There are 5 ways to turn a row about zero (a turn may also mirror it). The second row of each pair is the first, turned, with some noise. The first 45 pairs use one turn. New pairs use 2 turns, one after the other, and a turn may come again.
In the rows, zero is written as 128.
Some pairs, each with its turns in order after it:
[134 137 141 175 122 139  93 134]
[ 97  86 148 109 141 123 119 147] -> P

[143 132 125 119 179 168 102 174]
[ 88 132 118 131 127  61 105 111] -> H

[ 95 140 146 156 125 164 134 106]
[128 122 114 166  98 146 104 105] -> M

[136 139 179 105 163  76 147  80]
[148  89  54 158  96 113 122 119] -> Q

[104 153 143 174 150 103 128 110]
[167 154 129  93 156 144 105 138] -> J

[115 176 169 116 104 174 119 172]
[136 142 146 141 147  92  89 200] -> P

[113  87 126 108  80 141 112 121]
[ 69 116 154 131 116 149 128 116] -> J

[156  82 109 101 127 157 150 101]
[121  79 145 136  82 122 136  99] -> J

[112 151 180 152 133 145  76 146]
[169 169 107 123 180 117 111 111] -> Q

[119 163  87 100 169 161 153 165]
[106  78  82 137  95  92 103 112] -> H

[ 85 159  77 153 170  77 110 114]
[ 79 117 165 182  98 138 171  97] -> P

[134 113 108 146 137  77 144  81]
[163 105 155 121 151 128  83  89] -> J

[106  91 167  79 100 142 172  77]
[124 157  95 172  63 124 127 183] -> Q

[140 168 140 110 119 103  76 136]
[ 98 103 113 142  88  89 118 151] -> P

[121 160 179 120 156 129 159 167]
[173 139 165 131 100 123 132 181] -> P

[107 156 120 169 128  80 121 126]
[166  93 143 154 159 128 143 134] -> H

[154  76  76  91 153  84 137 163]
[ 61  95 152 158 115 126 182  90] -> Q

[ 88 144 113 124 141 108 141 154]
[141  90 132 165 113 124 118 112] -> H

[134 164 113 109 156 156 111 150]
[104 130 123  89 163  90 124 129] -> Q

[126  96  90 109 150 123 124 101]
[121 103 150  85  97 121 143 129] -> H

[ 78  85  98  85 145 169 112 175]
[ 95 198 117 143 137 186  99 157] -> P

[ 78  87 155 148  76 155 159 131]
[105 145 140 150 136 203 115  79] -> H

[167 101  86 167 147  84 127 100]
[139  79 157 120  89 145 134  70] -> Q

[101 120 116 135 149 106 171 133]
[107 137 143 144 108 101 115 165] -> M

[178  91 159  79 169 173 120 105]
[175 107  67 119 121 185  99 151] -> P

[165 104 150 169 133 147 151  82]
[119 159 100 132  80 161 164 122] -> M

[172  92 106  76 131  96 132 143]
[ 90  94 140 165 110  98 180 117] -> Q

[151 178 107 169  94  98 161  90]
[180 166 139 162 134 155  94  85] -> J

[ 97 121 134 163 141  84 154 173]
[126  99 152 196 131 128 154 111] -> H

[160  97  94 171 158  90 148 117]
[119  79 154 130  96 157 117  71] -> Q

[167 104 112 152 103 124 163  81]
[131 156 150 127  84 166 180 145] -> M

[164 130 130 140 143 136 125 180]
[121 141  91 136 105  87 116 145] -> J

[148 112 174 136 120  82 179 107]
[163 137 201 142 121 102  98 128] -> J

[ 80 162  98  98 104 154  92 142]
[164 109 114 110 121 126  71  81] -> H

[136  98 153 117 166  92  93 135]
[106 154  91 127 184 108 149 133] -> M

[138 171 104  88 125  96 178  94]
[178 117 144 178 158 118 151  88] -> J

[142 104 120  86 149  83  86 129]
[101 129  81 122  67 146 134 116] -> P

[108 145  93 171 123 156 160  93]
[162 148 121 111 110 175 138  75] -> J

[169 163  84 116 126  79 134  88]
[194 159 160 117 128 120 169 160] -> M

[124 158 127  98  89 159 114 132]
[125 143 108 151 145  89  96 152] -> P

[ 78 132 177 141 100 122 166  90]
[127 124 142 154 143 209 101 151] -> H

[118  96 157 143  83 121 138 138]
[ 90  86 127 142 117 139 159 127] -> M

[108 162 113 154 106 173 107 146]
[142 159 154  82 166 134 114 149] -> Q

[126 166 144 161 150 133 180  97]
[152 143 107 152  60 105 121 133] -> M

[ 92 131  90 134 126 105 111  98]
[146 142 157 171 149 142 118 155] -> M

New pairs, each followed by its turns in order:
[ 87  93 171 157 131  96 178 105]
[117  70 132 169 105 142 116 187] -> M M

[159 115  77  99 142 174 109 123]
[138 148  84 108 133  69 126 155] -> M Q

[ 88 125 112 169 147 146  92 134]
[128 161 149  86 151 119 125  90] -> M Q

[176 144 105 100 103 124 107 180]
[137 109 137  94 142 201 136 103] -> J Q

[ 89 101 131 118 163  94  89 138]
[109 152 138 116 140 160 113 184] -> P Q

[112  92 105 154 172 107  91 162]
[128 153 172 128 198 102 113 129] -> J M

[160 158 147  76  94  86 170 134]
[181 157 111  81  88 105 161 102] -> M P

[144 136 133 118 113  92  95 126]
[145 139 119 159 119 102 109 146] -> H J

[178 116 169 167 146 170 141 140]
[143 127 132 162 123  86  69 161] -> H M

[ 91 164 104 103 137 137 125  88]
[133 136 107 140  89 145 106 177] -> P M

[ 98 107 161 176 139 137 156 111]
[116 120 137 184 126 122 155 163] -> J J

[106 138  99 164 100 147 100 108]
[104 132 106 119  88  82 127 111] -> H Q

[114  89 178 121 124  98  93  98]
[145 198 132 153 130 135 109 101] -> P P

[150 108  99 106 132 177 178 129]
[153 124 134  81 119  71 115 100] -> P Q

[ 89 112  83 122 161 108  90 166]
[ 97  77 118 110 102 167  85 151] -> Q H

[115 155  92 109 134 175 178  94]
[136  96 157 139  69 115  85 164] -> J Q

[168 123 148 163  92 132 115 147]
[147 167 111 128 155 155  98 105] -> M P

[ 83 145 101 115 107 155 163 156]
[124 151 152 148 132 198 135 125] -> H M

[142 180  84 103  81 105  81  96]
[102  76 160 144 172 192 134 116] -> J P

[178  86 147  94 157 157 137 155]
[104 161 154 153 128  64 165 134] -> H P

[161  77 160  76 122 147  90 156]
[150 106 178  91 182 151  88 114] -> P M

[ 80 173 111  91 173 121  79 162]
[ 34  90 117 110 130 141 117 105] -> J Q

[114 180  86 150 166 142 100 177]
[ 93 177 145  88 125 169 106 183] -> P J

[177 166 135 171 158 165 161 131]
[135  93  92  58 111 160 111 149] -> P P

[ 85  85 116 114 170 150 121  90]
[107  81 175 129  99 101 165 125] -> J J

[110  92 169 151  97 144 101 118]
[133 126 133  77 105 159 147  90] -> M J

[111 152 141 111 126  81 121 169]
[131  86 143 165 134  90 124 154] -> J H

[125 104  78  77 118 166 149 112]
[189 165 111 129 125 166  97 128] -> P M

[132 153 118 171 161 180 176 107]
[ 61  91 111 139 161 151 128 163] -> Q J

[100 122 102 162  92 126 164  84]
[160  88  87 146 167 115 131 154] -> J P

[ 86 105 126 167  83 175 179 177]
[183  82 170 174  93  93 136  86] -> J M

[101 124 123  87  79 138 131 165]
[188 112 118 135 153  99 104 145] -> P M

[178  78  99  96 163 147 174 140]
[123 135  66 133 163 119 158 198] -> M Q

[142 129 134  79 160 148 176 125]
[163 138 134  75 116 112 146  89] -> J P

[155 127 163 156 163 103 114  92]
[ 88 109  98 139 108 104 102 166] -> J J

[105 154  82  99  80 138  88 175]
[191  85 159 153 175 118  98 112] -> P H

[121 105 148 175 104 173  89 113]
[115 117 127 151 200 160 109 121] -> M P

[100 112 143  91  80  88 133 123]
[156 137 157  84 126 154 183 125] -> M P

[171 165 162 152 100 145 145 118]
[157 137  64 115 134 109 151 107] -> H J

[180 152 126 116  97 112 150  93]
[121 146 138 115 199 132 161 131] -> J H

[174  92 104 165  76 155  88 108]
[102 142 148 105  74 147  82  63] -> M M

[122  79 132 146 159 178 118 143]
[145 134 131 143 179 187 133 152] -> Q J

[136  83 100 169 150  97  89 115]
[166 104  81 134 180 112 149 116] -> Q P

[178  99 136 169 124 140 107  93]
[ 63 119 112 141 111 163 114 139] -> J J

[115  83 107 162  88 140 124 135]
[167  99 154 128 112 156 161 127] -> H J

[143 117 116  87 137 173  76  76]
[112 158  67 159  83 105 115 162] -> H P

[155 114 160 174 137  92 134 101]
[105 127 127 176  78 116 140 148] -> P Q

[135 115 106 152  85 153 142 105]
[118 103 156 105 117 102 117 170] -> P H

[ 97 143 115 124 155 147 178 116]
[ 86 158 120 107 165 156 117 126] -> H P

[ 86 180 173 170 167 137 106 111]
[130  62  52 151 138 135 130 112] -> Q J

[129 148  78 173 134 169 169 176]
[145  73 138  78 101 129 157 187] -> J Q

[101  97 119 138 126 144 170 154]
[143 128 174 164 153 135 147 121] -> J J

[139 176 141  99 131 129 115 114]
[123 115 124 117 129 149 140 177] -> P M

[ 93 162  90  95 120  99 135 173]
[134 123 129  74 107  92 189 118] -> Q J

[ 76 179  91 116  99 151 151 153]
[176 177 118 107 168 140  93 175] -> P J

[111 167 101 159 101 120 142 142]
[118 176 138 131 138 111 154 103] -> M H

[135 149 104  90  98 136 111 157]
[164 106 116 150 167 142 123 153] -> P M

[179  98 107 137 116 114  89 119]
[149 130 147 112 105  63 152 120] -> H M

[141 167 100 154 104 109 141 116]
[160 113 135  83 117 109 107 113] -> J Q

[110  82  96  87 165 168  98  90]
[ 85  73 100  82 151 118 114  84] -> P H

[148 150 162  91 138 172 113  99]
[140 149 171  79 151 143  91 119] -> J P

[151 109 125 157 164 110  90 160]
[175  87 158 115 134 161 117 130] -> Q J

[156 167 102 105 138 122 145  95]
[141  85 134 103 141 151 120  84] -> J P

[108 100 177 166 162  85  93 157]
[189  95 100 112 108 182 107 107] -> Q J

